The groups are shells around one centre, one inside the other: the same stretched ball of 5 dimensions in 10 sizes.
Some rows, each with its group after it:
[-22 -23  24 -12 -15  19   2 -21  35  21 -24   0 -13 -17  34  20 -18  22]
(1)
[ 19 -11   9   7  12   6  -6   9  14  14   4 -12  14  10   0  22   7   0]
(6)
[-41 -27  31 -18 -30  30   8 -26  50  25 -18  11 -29 -34  51  14 -37  35]
(9)
[-20   1  -8  39 -27  17   3   9 -10   0  18   0 -20   3   9 -39  -2  18]
(4)
[ 10 -23  23 -12  12   1  -4 -13  23  22 -35 -14  14   8  11  47   6   4]
(2)
[-20  15 -20  44 -29  27  10  19 -17  -6  43   8 -30   2   5 -55 -11  22]
(8)
[ -5  -9  13 -10  -1  19   9 -10  20  17 -13   2 -10  -2  17  24 -14  17]
(2)
[ -1 -18  16   2  -1   5   0  -8  14  16 -23  -9   3   7  13  25   3  10]
(3)
[  5   1 -10  16   4  15 -14   0   3   2   6 -16   4   3   3 -14   7  -2]
(5)
[ -6 -17  22 -16  -2  16  11 -13  27  22 -20   3  -9  -4  22  37 -16  20]
(0)
[-26 -17  12 -11 -14  24  -7 -30  30  14 -29  -6 -14 -20  36   3 -16  17]
(2)
[ 30  19 -28  45  15  -4   3  25 -49  -9  10 -15  11  49 -34 -12  34  -8]
(0)
[ -7  -6   6  29 -20  21   3  26  16  11  47   6 -13  -8  10 -21 -14  19]
(7)
[ 13  17 -21  46  -4  11   8  33 -29  -5  41  -1  -6  27 -19 -29  11   7]
(1)
[-10 -19  19  12 -15  11   2   3  22  18   2  -1  -6  -4  18   8  -7  18]
(6)
[ -1 -12  14   9  -8  16   3  10  23  17  18   1  -5  -4  13   7 -11  16]
(1)
[-31 -25  33  -8 -30  30  10  -5  52  27  13  15 -26 -33  43   9 -38  35]
(9)
[-22 -22  20  -3 -17  16   0 -18  28  18 -22  -2 -12 -13  31  12 -13  20]
(1)
[  9  17 -20  43  -7  16   9  33 -23  -3  47   3 -11  20 -15 -31   4  10]
(3)
[-27   4   0  36 -39  30  21  23   3   7  50  21 -38  -9  16 -39 -27  36]
(5)
[ 27   9 -14  22  18   4  -1  16 -20   1   8 -13  12  30 -19   5  20  -5]
(1)
[ 28  -1 -12  25  21  -8 -16   5 -21   0 -17 -29  26  34 -18   7  36 -16]
(8)
[ 23   9 -21  26  18   1 -14   4 -27  -6 -10 -25  17  31 -18  -6  30 -13]
(6)
[  9 -16  12 -25  21   8 -11 -30  22  16 -50 -19  14   4  15  45   6  -3]
(8)
[  0 -35  39 -22   3  10  -6 -13  53  31 -22  -7   9 -14  29  50 -11  12]
(4)
[ -2  28 -29  58 -21  18  26  39 -46 -10  54  14 -28  29 -19 -48   0  21]
(9)
[-16 -26  33  -8 -17  22   5  -1  49  28  10   8 -13 -24  33  21 -27  26]
(2)
[ -2 -17  16   0  -2   7   1  -9  15  17 -22  -7   1   5  14  24   0  12]
(6)
[ -4  -6  12  17 -15  17  17  19  11  16  28  12 -16   2   8   4 -15  24]
(3)
[  2  13 -21  27   0   7   5  -3 -35  -6 -18 -10  -6  30  -9 -12  17   5]
(5)
[  5 -33  35 -28  12   5  -4 -22  42  29 -44 -12  13  -3  24  62  -3   8]
(0)
[ 25  21 -41  49  17  -5 -16  10 -56 -19  -7 -31  18  47 -32 -31  46 -19]
(5)
[ 4 -9  6  3  3 17 -9  1 22 12  8 -8  2 -5 12  6 -4  5]
(9)
[-23   1  -3  18 -23  21  14  -6  -6   4  -4   6 -27   3  16 -16 -11  25]
(8)
[ 42   0   1   1  35  -2   0  12  -6  11  -8 -16  25  34 -20  44  21  -9]
(5)
[ -4  24 -29  37 -10  20  13  12 -36 -10  19   2 -22  22  -9 -37   3  13]
(0)
[-10 -42  42 -35   3   6 -11 -40  52  31 -66 -16  10 -15  39  60  -6  10]
(7)
[ 2  5 -7  8  3 18  3 -1 -1  5  1 -3 -7  8  4  1 -2  9]
(3)
[  9  33 -53  74  -6   5  -6  25 -71 -27  24 -19  -4  44 -32 -71  37  -7]
(7)
[ -5  -9  -2  26  -9  13 -19   4  11   4  12 -16   3  -5  11 -24   6   2]
(7)
[-31 -29  28 -18 -19  23  -5 -32  46  23 -32  -3 -15 -28  45  17 -23  23]
(4)
[ 49  24 -34  29  39  -5  -6  18 -49 -11  -2 -25  26  56 -42   5  43 -22]
(7)
[  0  34 -40  55 -13  20  18  28 -52 -16  41   6 -25  31 -21 -54   7  13]
(8)
[ 16  -1 -10  23  11   4 -17   5  -8   1  -2 -23  16  17  -7  -6  21  -9]
(4)
[ -3  20 -29  32  -5  19   2   4 -30 -10  10  -7 -14  18  -7 -36   8   6]
(2)
[ 29   3  -1  30   9   3   9  38 -10   9  38  -1   8  28 -20   9  11   4]
(9)
[-22 -11  17   4 -23  23  18  -2  21  18   5  14 -26  -9  25   6 -24  31]
(0)
[ 19  26 -33  47   6   5  11  25 -52 -12  19  -6  -3  45 -30 -24  24   1]
(3)
[-13 -14   4  18 -13  11 -15  -9  11   7 -11 -16   0  -4  17 -13   5   6]
(4)
[-19 -17  11  16 -20  14  -7  -8  17  11  -7  -7  -8  -9  23 -10  -4  15]
(6)

New rows. What belongs after each?
[-31 -22  18 -13 -18  26 -10 -30  42  17 -24  -6 -15 -30  43   2 -21  19]
(8)
[-13 -16  22 -12 -10  25   8  -7  37  22   0   8 -15 -16  28  21 -25  24]
(0)
[  0  -5   1  -6   8   9   2 -21  -1   9 -40 -11  -1  14   8  23   5   6]
(9)
[  3  21 -23  43 -10  11  21  23 -43  -6  22   6 -18  34 -17 -24   8  15]
(5)
[ 28  48 -55  71   5   7  20  48 -82 -24  52   0  -9  61 -51 -51  29   0]
(7)
[ 36  13 -20  23  27   0  -5  16 -28  -3   2 -20  19  39 -27   7  29 -13]
(3)
[ 24 -18  10  -2  25  -4 -22  -9  14  13 -32 -29  31  15   0  35  24 -13]
(0)
[ -2  -4 -11  24  -1   2 -15 -13 -16  -2 -30 -24   7  17   2 -12  23  -3]
(9)
[15  1 -3  4 14 10  0  1  0  8 -5 -9  5 16 -3 17  6  2]
(6)
[ 35  -2   2   4  28  -2   1  10  -5  11  -9 -14  21  31 -16  39  19  -6]
(0)
[  9   3  -5  33  -4   6   7  21 -16   4  18  -3  -2  22  -9  -7   9   9]
(1)
[ 27  14 -16  21  19   0  12  13 -35   0  -6  -8   7  44 -25  15  22  -1]
(7)
[ 12  33 -48  60   1   3   4  18 -72 -23   8 -14  -5  50 -33 -48  34  -4]
(7)
[-39 -49  54 -41 -22  25  -6 -41  82  39 -42   1 -14 -48  65  44 -38  30]
(9)
[ 37   8  -3  24  19   3  12  37 -14   9  34  -1  11  34 -25  19  12   2]
(7)
[ -3 -22  12  -7   6   3 -18 -30  15  12 -54 -25  12   3  19  24  13  -1]
(8)
[ -4 -22  21  -4  -3   6  -2 -13  22  19 -28  -9   3   1  19  29   0  12]
(3)
[-31 -47  42 -45  -8  19 -22 -57  73  31 -68 -17   1 -41  60  43 -20  14]
(7)
[ -7 -14   7  36 -19   8  -8  15   7   8  19  -8  -1   1   9 -20   5  11]
(7)
[11 -6  5 18  3  4  3 11 -2 10  1 -7  5 18 -3 12  9  6]
(1)
[ 40  21 -31  57  16  -3  -3  44 -47 -11  41 -17  17  48 -42 -24  36 -12]
(5)
[-27  13 -22  42 -31  27   2   6 -16  -8  26   2 -30  -3  11 -60  -8  19]
(9)
[ 17 -13  16 -12  16   6   5  -3  16  20 -18  -6   9  13   4  46   1   6]
(2)
[ 19  28 -30  44   3  10  19  32 -48  -9  33   2 -10  41 -29 -22  14   7]
(0)
[-11 -17  14  24 -19   7   1   6   9  13   0  -4  -6   4  13  -2   0  17]
(7)
[ 37  12 -19  45  17  -3  -5  37 -31  -3  32 -16  19  41 -33 -10  31 -11]
(9)
[ 28  18 -25  40  15  -4   7  21 -48  -7   3 -13   9  50 -32  -4  32  -5]
(5)
[ 28  21 -23  59   2   0  15  49 -47  -6  48  -1   1  47 -36 -23  23   4]
(7)
[-16 -34  28 -32   2  11 -19 -48  45  23 -67 -21   7 -19  40  40  -4   6]
(8)
[  4  16 -28  51  -8  10  -3  20 -35 -11  25 -11  -5  25 -15 -44  18   2]
(1)
[ 15   0   0  36  -3   4  10  32 -12   8  31   0   1  25 -13  -2   9  10]
(8)
[ -3  13 -26  27  -1  12  -6  -8 -29  -9 -15 -16  -5  20  -4 -27  16   0]
(3)
[-14  -9  -5  30 -16   9 -18  -8  -1   0 -10 -19  -1   0  13 -29  11   3]
(9)
[ 17 -22  18  -6  17   3 -15  -6  26  19 -20 -20  22   5   8  36  10  -4]
(4)
[13  0  2 27 -2 10  6 28  0  9 34  0 -1 14 -7 -2  2 10]
(4)
[-24  -8  -3  31 -26  14  -8  -7  -1   2  -5 -10 -13  -3  18 -33   2  14]
(8)
[-21   6  -4  30 -30  29  16  18   2   5  41  15 -32  -6  13 -33 -22  29]
(8)
[-28  -4  -2  13 -23  25   1 -14   8   5  -6  -1 -23 -10  25 -22 -13  20]
(4)
[-28 -28  36 -28 -17  25  12 -27  50  30 -29  10 -22 -25  44  37 -33  32]
(7)
[ 22  -5   2  22  11  -1  -3  17  -5   9   7 -13  15  24 -11  13  18  -2]
(4)
[ -4 -15  20  20 -17  13  11  22  20  19  28   7  -9   0  11   6 -11  22]
(8)
[ -5   5  -8  26 -11  22   1  14   1   3  30   0 -13   0   5 -25  -6  12]
(0)
[  6  32 -43  67 -12  12   7  33 -58 -20  42  -4 -14  36 -27 -62  20   4]
(3)
[ 19  17 -28  35  11   7  -7  14 -32  -9  11 -17   7  30 -20 -22  23  -8]
(6)
[ 10  -6   0  23   1   2  -3   8  -7   7  -3 -12   7  20  -4   4  15   3]
(6)
[ 15  21 -24  52  -5   6  17  36 -44  -6  36   2  -9  39 -26 -26  15   9]
(0)
[-35 -29  21 -25 -14  22 -16 -51  44  18 -58 -14 -10 -30  49  14 -16  15]
(7)
[-29 -18  28   5 -34  30  19   9  40  24  31  22 -32 -25  34   0 -39  40]
(7)
[ 15 -24  19 -16  20   1 -16 -19  26  19 -41 -23  23   6  11  46  12  -5]
(4)
[  3  -3  -5  -3  11   8  -7 -23  -3   5 -41 -18   5  13   7  16  12  -1]
(2)
[ 17  -4  -7  17  14   4 -19   1  -2   3  -7 -24  18  15  -5   1  21 -10]
(3)
[ 31   7 -20  39  18  -6 -15  18 -31  -5   3 -27  24  38 -26  -9  38 -16]
(8)
[ -9  13 -13  45 -24  19  17  28 -20  -1  43  10 -24  13  -3 -37  -6  22]
(4)
[-16 -40  34 -14  -9  11 -22 -26  54  25 -32 -17   8 -26  39  24  -7   9]
(8)
[-18  -5  12  23 -29  28  16  23  21  15  49  18 -27 -14  18 -18 -28  31]
(7)
[-24 -24  29 -17 -17  25   7 -18  45  25 -14   7 -18 -24  38  23 -28  27]
(3)
[  9  13 -18  23   5  10   7   5 -27  -3  -4  -7  -5  27 -11  -6  12   4]
(6)
[ 15 -15  19 -12  15   6   6  -4  18  21 -20  -5   8  12   5  49   0   8]
(0)
[-16 -50  57 -41  -6  20  -9 -26  87  42 -25  -2   2 -41  52  58 -31  21]
(7)
[ -2  26 -34  31  -3  18  10   2 -42 -13   1  -3 -18  27 -11 -31   9   8]
(7)
[ 11   0 -10  14  12   3  -9  -8 -15   1 -26 -21  10  23  -5   6  21  -5]
(1)
[ 15  15 -28  24  15   3  -5  -5 -38  -9 -23 -21   7  35 -17  -9  28  -8]
(0)
[ 29 -12  10 -10  30  -5  -6  -9   4  15 -40 -21  25  27  -6  53  21  -8]
(5)
[-19 -19  21 -14 -11  22   3 -20  34  20 -21   1 -14 -16  32  21 -20  22]
(6)
[ -5  -1  -8  11   0  11  -5 -15  -8   2 -26 -14  -3  11   7  -3   9   4]
(1)
[-32 -45  42 -22 -21  20 -18 -33  70  30 -31  -9  -5 -41  55  23 -23  20]
(9)
[ 11 -13  11  25  -3   8  -7  24  16  13  31  -7   8   3   2  -1   3   6]
(7)
[-14 -14  23 -10 -13  21  21  -5  26  23  -5  14 -21  -6  24  28 -25  30]
(7)
[-29  13 -24  49 -34  20   5   5 -29 -10  14   0 -29   8   7 -60   0  20]
(5)
